The rows of each matrix lie in a flat space through zero, up to rounding. After each matrix: how many dimensions does the smallest such space have?

[[-52  -9  89  -9  18  -2 -68 -14  16  20 -24 -32  -1 -10 -28  11 -25 -50
   -6  -2 -47  24]
 [ -9  35 -37  27 -13 -44  15 -15  -5   4   5 -15 -33   0   8 -10   3  31
  -31  -3  23 -31]
 [ 89 -37 -46  18   6  15   5   1 -26 -25  32 -18  -4 -30  16 -48  21  30
   52  -2  40  -7]
 [ -9  27  18  -8  17 -22  35 -30 -12   6  45   0  47  23   2 -32   6  -9
  -25  34 -16 -38]
 [ 18 -13   6  17 -11  11   8  19  23  -4 -11   5  14   2  28 -19  19 -25
   -3  -9  25  -2]
 [ -2 -44  15 -22  11  11 -51  37  22  11 -21   7   0 -43  -8   8   6  21
   11 -38   0  41]
 [-68  15   5  35   8 -51 -52  36  36  32   8 -24   9 -49 -23  -1  -1  49
  -65  -2  28   0]
 [-14 -15   1 -30  19  37  36 -11 -24 -30  31  33  -1   0 -48   3  -2  26
   26  11 -11  -3]
 [ 16  -5 -26 -12  23  22  36 -24 -49 -24  65   6  -9  13 -24   2  -4  17
   38  44 -30 -32]
 [ 20   4 -25   6  -4  11  32 -30 -24 -69  10  19  12  -5 -37 -48  13   6
    7  -7  53 -53]
 [-24   5  32  45 -11 -21   8  31  65  10 -39   6  43   7  28   6   6 -36
  -51 -44  46  -2]
 [-32 -15 -18   0   5   7 -24  33   6  19   6   2 -29 -35 -25  35  -4  33
    4  -1 -15  41]
 [ -1 -33  -4  47  14   0   9  -1  -9  12  43 -29 -37 -46 -43 -50  32  12
    9 -10  21  -3]
 [-10   0 -30  23   2 -43 -49   0  13  -5   7 -35 -46 -52  -6   0   2   4
  -13 -13   0  20]
 [-28   8  16   2  28  -8 -23 -48 -24 -37  28 -25 -43  -6 -76  -3 -37  52
    1  27  12 -21]
 [ 11 -10 -48 -32 -19   8  -1   3   2 -48   6  35 -50   0  -3 -35  38  14
  -11   8  24 -30]
 [-25   3  21   6  19   6  -1  -2  -4  13   6  -4  32   2 -37  38 -27  -8
    3   4 -23  22]
 [-50  31  30  -9 -25  21  49  26  17   6 -36  33  12   4  52  14  -8   4
   -1  -2   1  13]
 [ -6 -31  52 -25  -3  11 -65  26  38   7 -51   4   9 -13   1 -11   3  -1
  -13 -28  18  24]
 [ -2  -3  -2  34  -9 -38  -2  11  44  -7 -44  -1 -10 -13  27   8   4  -2
  -28 -81  47 -10]
 [-47  23  40 -16  25   0  28 -11 -30  53  46 -15  21   0  12  24 -23   1
   18  47 -84  22]
 [ 24 -31  -7 -38  -2  41   0  -3 -32 -53  -2  41  -3  20 -21 -30  22  13
   24 -10  22 -82]]

14

[[ 10  18  21 -47  -9   5  11  -2 -14  16 -21  24  11  -4  11  26  30  31
  -10  32  39 -21]
 [ 18  72 -38  49 -19  -7 -14 -12   9  -6   5  21 -41  68  32 -14 -10  31
   40  62  12 -47]
 [ 21 -38   9   6 -14   4 -20 -31 -44  27 -20   3   3 -37  50   5 -52  26
   48 -29 -39 -13]
 [-47  49   6 -10   7 -26  12 -13 -43 -24 -13 -42  11  42  13  -4 -32  17
  -17  -4   1 -37]
 [ -9 -19 -14   7 -15   7 -49  29   5 -12 -19  22   4 -45 -24   2  -2  27
    8  -7   5   4]
 [  5  -7   4 -26   7 -41  12  34 -33  15 -14 -32  50 -13  19  82   9  15
  -19  -7  19 -27]
 [ 11 -14 -20  12 -49  12 -22  10  16   5  23  33  15  10 -16   6   1 -28
  -10  46 -36 -26]
 [ -2 -12 -31 -13  29  34  10  -5   3  23 -29 -20  43  14 -10  25   2   4
  -48  13   5   7]
 [-14   9 -44 -43   5 -33  16   3  33  39 -13  31 -35  18  21 -25  10   6
   12  -3  72  22]
 [ 16  -6  27 -24 -12  15   5  23  39 -25  -3 -43  23  24  11  12  13 -71
  -25   5  23 -22]
 [-21   5 -20 -13 -19 -14  23 -29 -13  -3 -37 -34 -12  29 -17   5 -27  -6
  -58 -14 -48   0]
 [ 24  21   3 -42  22 -32  33 -20  31 -43 -34 -43 -14  48  12  -8  19  -9
  -47 -57  21  42]
 [ 11 -41   3  11   4  50  15  43 -35  23 -12 -14   0 -59 -34  42   8  -1
  -11  57  -2 -27]
 [ -4  68 -37  42 -45 -13  10  14  18  24  29  48 -59 -32 -24 -64  -8  -2
   40  45  25  20]
 [ 11  32  50  13 -24  19 -16 -10  21  11 -17  12 -34 -24  14   6  16   6
   38  12  23 -17]
 [ 26 -14   5  -4   2  82   6  25 -25  12   5  -8  42 -64   6 -43 -28 -28
   20  48  32  -9]
 [ 30 -10 -52 -32  -2   9   1   2  10  13 -27  19   8  -8  16 -28 -12  13
   -6   3  34  25]
 [ 31  31  26  17  27  15 -28   4   6 -71  -6  -9  -1  -2   6 -28  13  36
   23 -24  24  17]
 [-10  40  48 -17   8 -19 -10 -48  12 -25 -58 -47 -11  40  38  20  -6  23
   -8 -62   4  -7]
 [ 32  62 -29  -4  -7  -7  46  13  -3   5 -14 -57  57  45  12  48   3 -24
  -62  45  15 -26]
 [ 39  12 -39   1   5  19 -36   5  72  23 -48  21  -2  25  23  32  34  24
    4  15  58   5]
 [-21 -47 -13 -37   4 -27 -26   7  22 -22   0  42 -27  20 -17  -9  25  17
   -7 -26   5  16]]

14

[[  2  -1  -1  16  -5  18   4  12  -2  -6  -3  12   7   4  10  10   1  12
   11 -11   4  17]
 [ -1 -15   0 -10 -24   1 -18 -22   6  18   3  -1 -35 -10 -24 -16 -12 -13
   -3  46  -1 -35]
 [ -1   0  -6  10  -7   4  14   9  -6   8   5   4   0   0  12  22   5  -8
   18 -10   2  12]
 [ 16 -10  10  -3 -24   2   2 -20   0 -28   6 -31   3 -25 -28   3  19   1
   -4   4  -1 -11]
 [ -5 -24  -7 -24  16  -6 -21  -6  -2  34   8  14 -27 -13  -5   3  -2 -30
   22 -24 -12 -60]
 [ 18   1   4   2  -6  30   3 -15   7 -14 -18 -18  23 -15 -23   8  45   4
    6 -11  -8  -2]
 [  4 -18  14   2 -21   3   2  -2   4  -4 -13  -6   1   0  -8   4  14   6
   10   4  15   6]
 [ 12 -22   9 -20  -6 -15  -2 -14   6  18   0 -36  -8 -11 -17   7  16 -26
   11 -14  -2 -20]
 [ -2   6  -6   0  -2   7   4   6  -2   6  20   8 -17  -3   3   5 -17  -9
   -2  15  -8 -11]
 [ -6  18   8 -28  34 -14  -4  18   6   4  -6   9   5  16  13 -16 -10   1
  -11 -20 -11  -1]
 [ -3   3   5   6   8 -18 -13   0  20  -6  16 -29  24   9   6  -2 -10   4
  -31 -12   4   6]
 [ 12  -1   4 -31  14 -18  -6 -36   8   9 -29 -41  18 -13 -33 -11  50 -19
   -2 -14 -10 -21]
 [  7 -35   0   3 -27  23   1  -8 -17   5  24  18 -50 -23 -21   7 -17 -12
   19  39   1 -46]
 [  4 -10   0 -25 -13 -15   0 -11  -3  16   9 -13 -23 -22 -13  13  12 -32
   22 -12 -10 -33]
 [ 10 -24  12 -28  -5 -23  -8 -17   3  13   6 -33 -21 -13 -23  -8  -1 -23
    0   2  -3 -32]
 [ 10 -16  22   3   3   8   4   7   5 -16  -2 -11   7  13  -8 -13  -8  20
  -20  20  13  10]
 [  1 -12   5  19  -2  45  14  16 -17 -10 -10  50 -17  12  -1  -8 -12  27
    7  45  12   3]
 [ 12 -13  -8   1 -30   4   6 -26  -9   1   4 -19 -12 -32 -23  20  27 -22
   25  -1  -6 -19]
 [ 11  -3  18  -4  22   6  10  11  -2 -11 -31  -2  19  22   0 -20   7  25
   -8   0  10  31]
 [-11  46 -10   4 -24 -11   4 -14  15 -20 -12 -14  39 -12   2  20  45  -1
    0 -23  -7  26]
 [  4  -1   2  -1 -12  -8  15  -2  -8 -11   4 -10   1 -10  -3  13  12  -6
   10  -7   2   6]
 [ 17 -35  12 -11 -60  -2   6 -20 -11  -1   6 -21 -46 -33 -32  10   3 -19
   31  26   6 -21]]

11

[[-30  -7  -5 -14  13   1   1  -3 -13  -2  -3  -6  10   5   0  20  -3 -10
   13   4  15 -10]
 [ -7 -40   6   8  -8  16  -7 -35   8   5 -19  -6 -18  18  -2  18  -3   9
    3 -27   4  -9]
 [ -5   6 -23  23  19  -2  17  -5  17   5   9   2   7  22  -7 -18  -7 -11
  -13  11  13   8]
 [-14   8  23 -38 -27  31 -14  -9 -25  39   0  13  21  -9 -15  -6   4  -8
   20   7   3 -40]
 [ 13  -8  19 -27 -23  -3 -24   0 -14   5  -6   5  -5 -25   9   2  10   1
    5 -12 -17 -17]
 [  1  16  -2  31  -3 -56 -15 -18  11   9  -3  -9 -13  49  11  15 -31   3
  -13  25 -12  19]
 [  1  -7  17 -14 -24 -15 -43 -18 -21  10  -4   3 -11  -9  16   8  -9 -11
   -6   2 -21  -2]
 [ -3 -35  -5  -9   0 -18 -18 -44  12  13   1  -7 -14  18  11  13 -12  -6
    2 -19   3 -10]
 [-13   8  17 -25 -14  11 -21  12 -35  -7  -2   6   0 -32   6  15   7  -4
    4   8  -8  -3]
 [ -2   5   5  39   5   9  10  13  -7 -14   8  12  -7  -3  -7   1  -9  -5
   -9   2   4  34]
 [ -3 -19   9   0  -6  -3  -4   1  -2   8 -17   0   8   7  -3   3  -1 -10
   11 -13   0 -17]
 [ -6  -6   2  13   5  -9   3  -7   6  12   0 -19  16  33  -3   5 -25 -11
   23   0   0   9]
 [ 10 -18   7  21  -5 -13 -11 -14   0  -7   8  16 -27  -9   6   8  -5  -1
  -16 -15  -1  16]
 [  5  18  22  -9 -25  49  -9  18 -32  -3   7  33  -9 -53 -10 -14  23   5
  -16   5  -7   2]
 [  0  -2  -7 -15   9  11  16  11   6  -7  -3  -3   6 -10  -4  -2  15   8
    6  -7   8 -14]
 [ 20  18 -18  -6   2  15   8  13  15   1   3   5   8 -14  -2 -42  21   1
  -22   8  -7  -6]
 [ -3  -3  -7   4  10 -31  -9 -12   7  -9  -1 -25  -5  23  15  21 -19   3
    7   4  -7  18]
 [-10   9 -11  -8   1   3 -11  -6  -4  -5 -10 -11  -1   5   8   1   3   1
  -12  16  -7   1]
 [ 13   3 -13  20   5 -13  -6   2   4  -9  11  23 -16 -16   6 -22   7 -12
  -38   4  -2  14]
 [  4 -27  11   7 -12  25   2 -19   8   2 -13   0 -15   5  -7   8   4  16
    4 -26   1  -7]
 [ 15   4  13   3 -17 -12 -21   3  -8   4   0   0  -1  -7   8  -7  -7  -7
   -2   1 -21  10]
 [-10  -9   8 -40 -17  19  -2 -10  -3  34 -17   9  16   2 -14  -6  18   1
   14  -7  10 -61]]

10

[[ -8   2  -8   1   6  -7  15  -4 -38   4   6   8  -1   6 -15 -28  -6 -17
    0  33  21   7]
 [  2  41 -13  42  42   8 -32 -14  11 -13 -25  57  22  11  41 -24   7  29
  -12  -4 -60  -8]
 [ -8 -13  53  23 -41  15   3  -5  38  -1   6 -60 -11 -60  61  32 -14 -23
  -36   4  15  37]
 [  1  42  23   5  66 -12 -42 -38  32 -21 -48  44   2  11  26   2  14  33
    5 -14 -61 -24]
 [  6  42 -41  66 -55  18  47   0 -10  18  -9  16  10  23  -1  -3 -32   9
   -6  54  21  25]
 [ -7   8  15 -12  18   4  15 -46   8  -3 -22  12  -8  31  23  -3   6  10
   14  -1  24 -32]
 [ 15 -32   3 -42  47  15 -41  -8   1  -2  -7   9   4  18  10  20  29   5
  -11 -15   4 -30]
 [ -4 -14  -5 -38   0 -46  -8  29 -20 -20  22   1   6  12 -55 -48  13  -6
    5 -29 -22  29]
 [-38  11  38  32 -10   8   1 -20  25 -17   2 -11 -24 -60  20  36  22 -51
   14   4 -30 -28]
 [  4 -13  -1 -21  18  -3  -2 -20 -17  20  24  -7   3   3  -7 -51  29 -50
  -45  55 -15  -4]
 [  6 -25   6 -48  -9 -22  -7  22   2  24  35 -14  23   0 -48 -42  26 -31
  -17   1 -20  18]
 [  8  57 -60  44  16  12   9   1 -11  -7 -14  54  -7  58  -2  -7  -3  51
   40 -20 -28 -50]
 [ -1  22 -11   2  10  -8   4   6 -24   3  23  -7 -34  20 -19 -28  -1 -18
  -11  21   9 -17]
 [  6  11 -60  11  23  31  18  12 -60   3   0  58  20  63 -12 -53 -39  45
   39  -6  14 -35]
 [-15  41  61  26  -1  23  10 -55  20  -7 -48  -2 -19 -12  17  19 -40 -16
   -6  67   4   3]
 [-28 -24  32   2  -3  -3  20 -48  36 -51 -42  -7 -28 -53  19  59 -20  -1
   31 -25 -15 -23]
 [ -6   7 -14  14 -32   6  29  13  22  29  26  -3  -1 -39 -40 -20 -35 -29
  -11  28 -35 -10]
 [-17  29 -23  33   9  10   5  -6 -51 -50 -31  51 -18  45 -16  -1 -29  18
   28  12  24  -5]
 [  0 -12 -36   5  -6  14 -11   5  14 -45 -17  40 -11  39  -6  31 -11  28
   -8 -40  15 -16]
 [ 33  -4   4 -14  54  -1 -15 -29   4  55   1 -20  21  -6  67 -25  28  12
  -40  28  -1  -3]
 [ 21 -60  15 -61  21  24   4 -22 -30 -15 -20 -28   9  14   4 -15 -35  24
   15  -1   4  -2]
 [  7  -8  37 -24  25 -32 -30  29 -28  -4  18 -50 -17 -35   3 -23 -10  -5
  -16  -3  -2  45]]

14
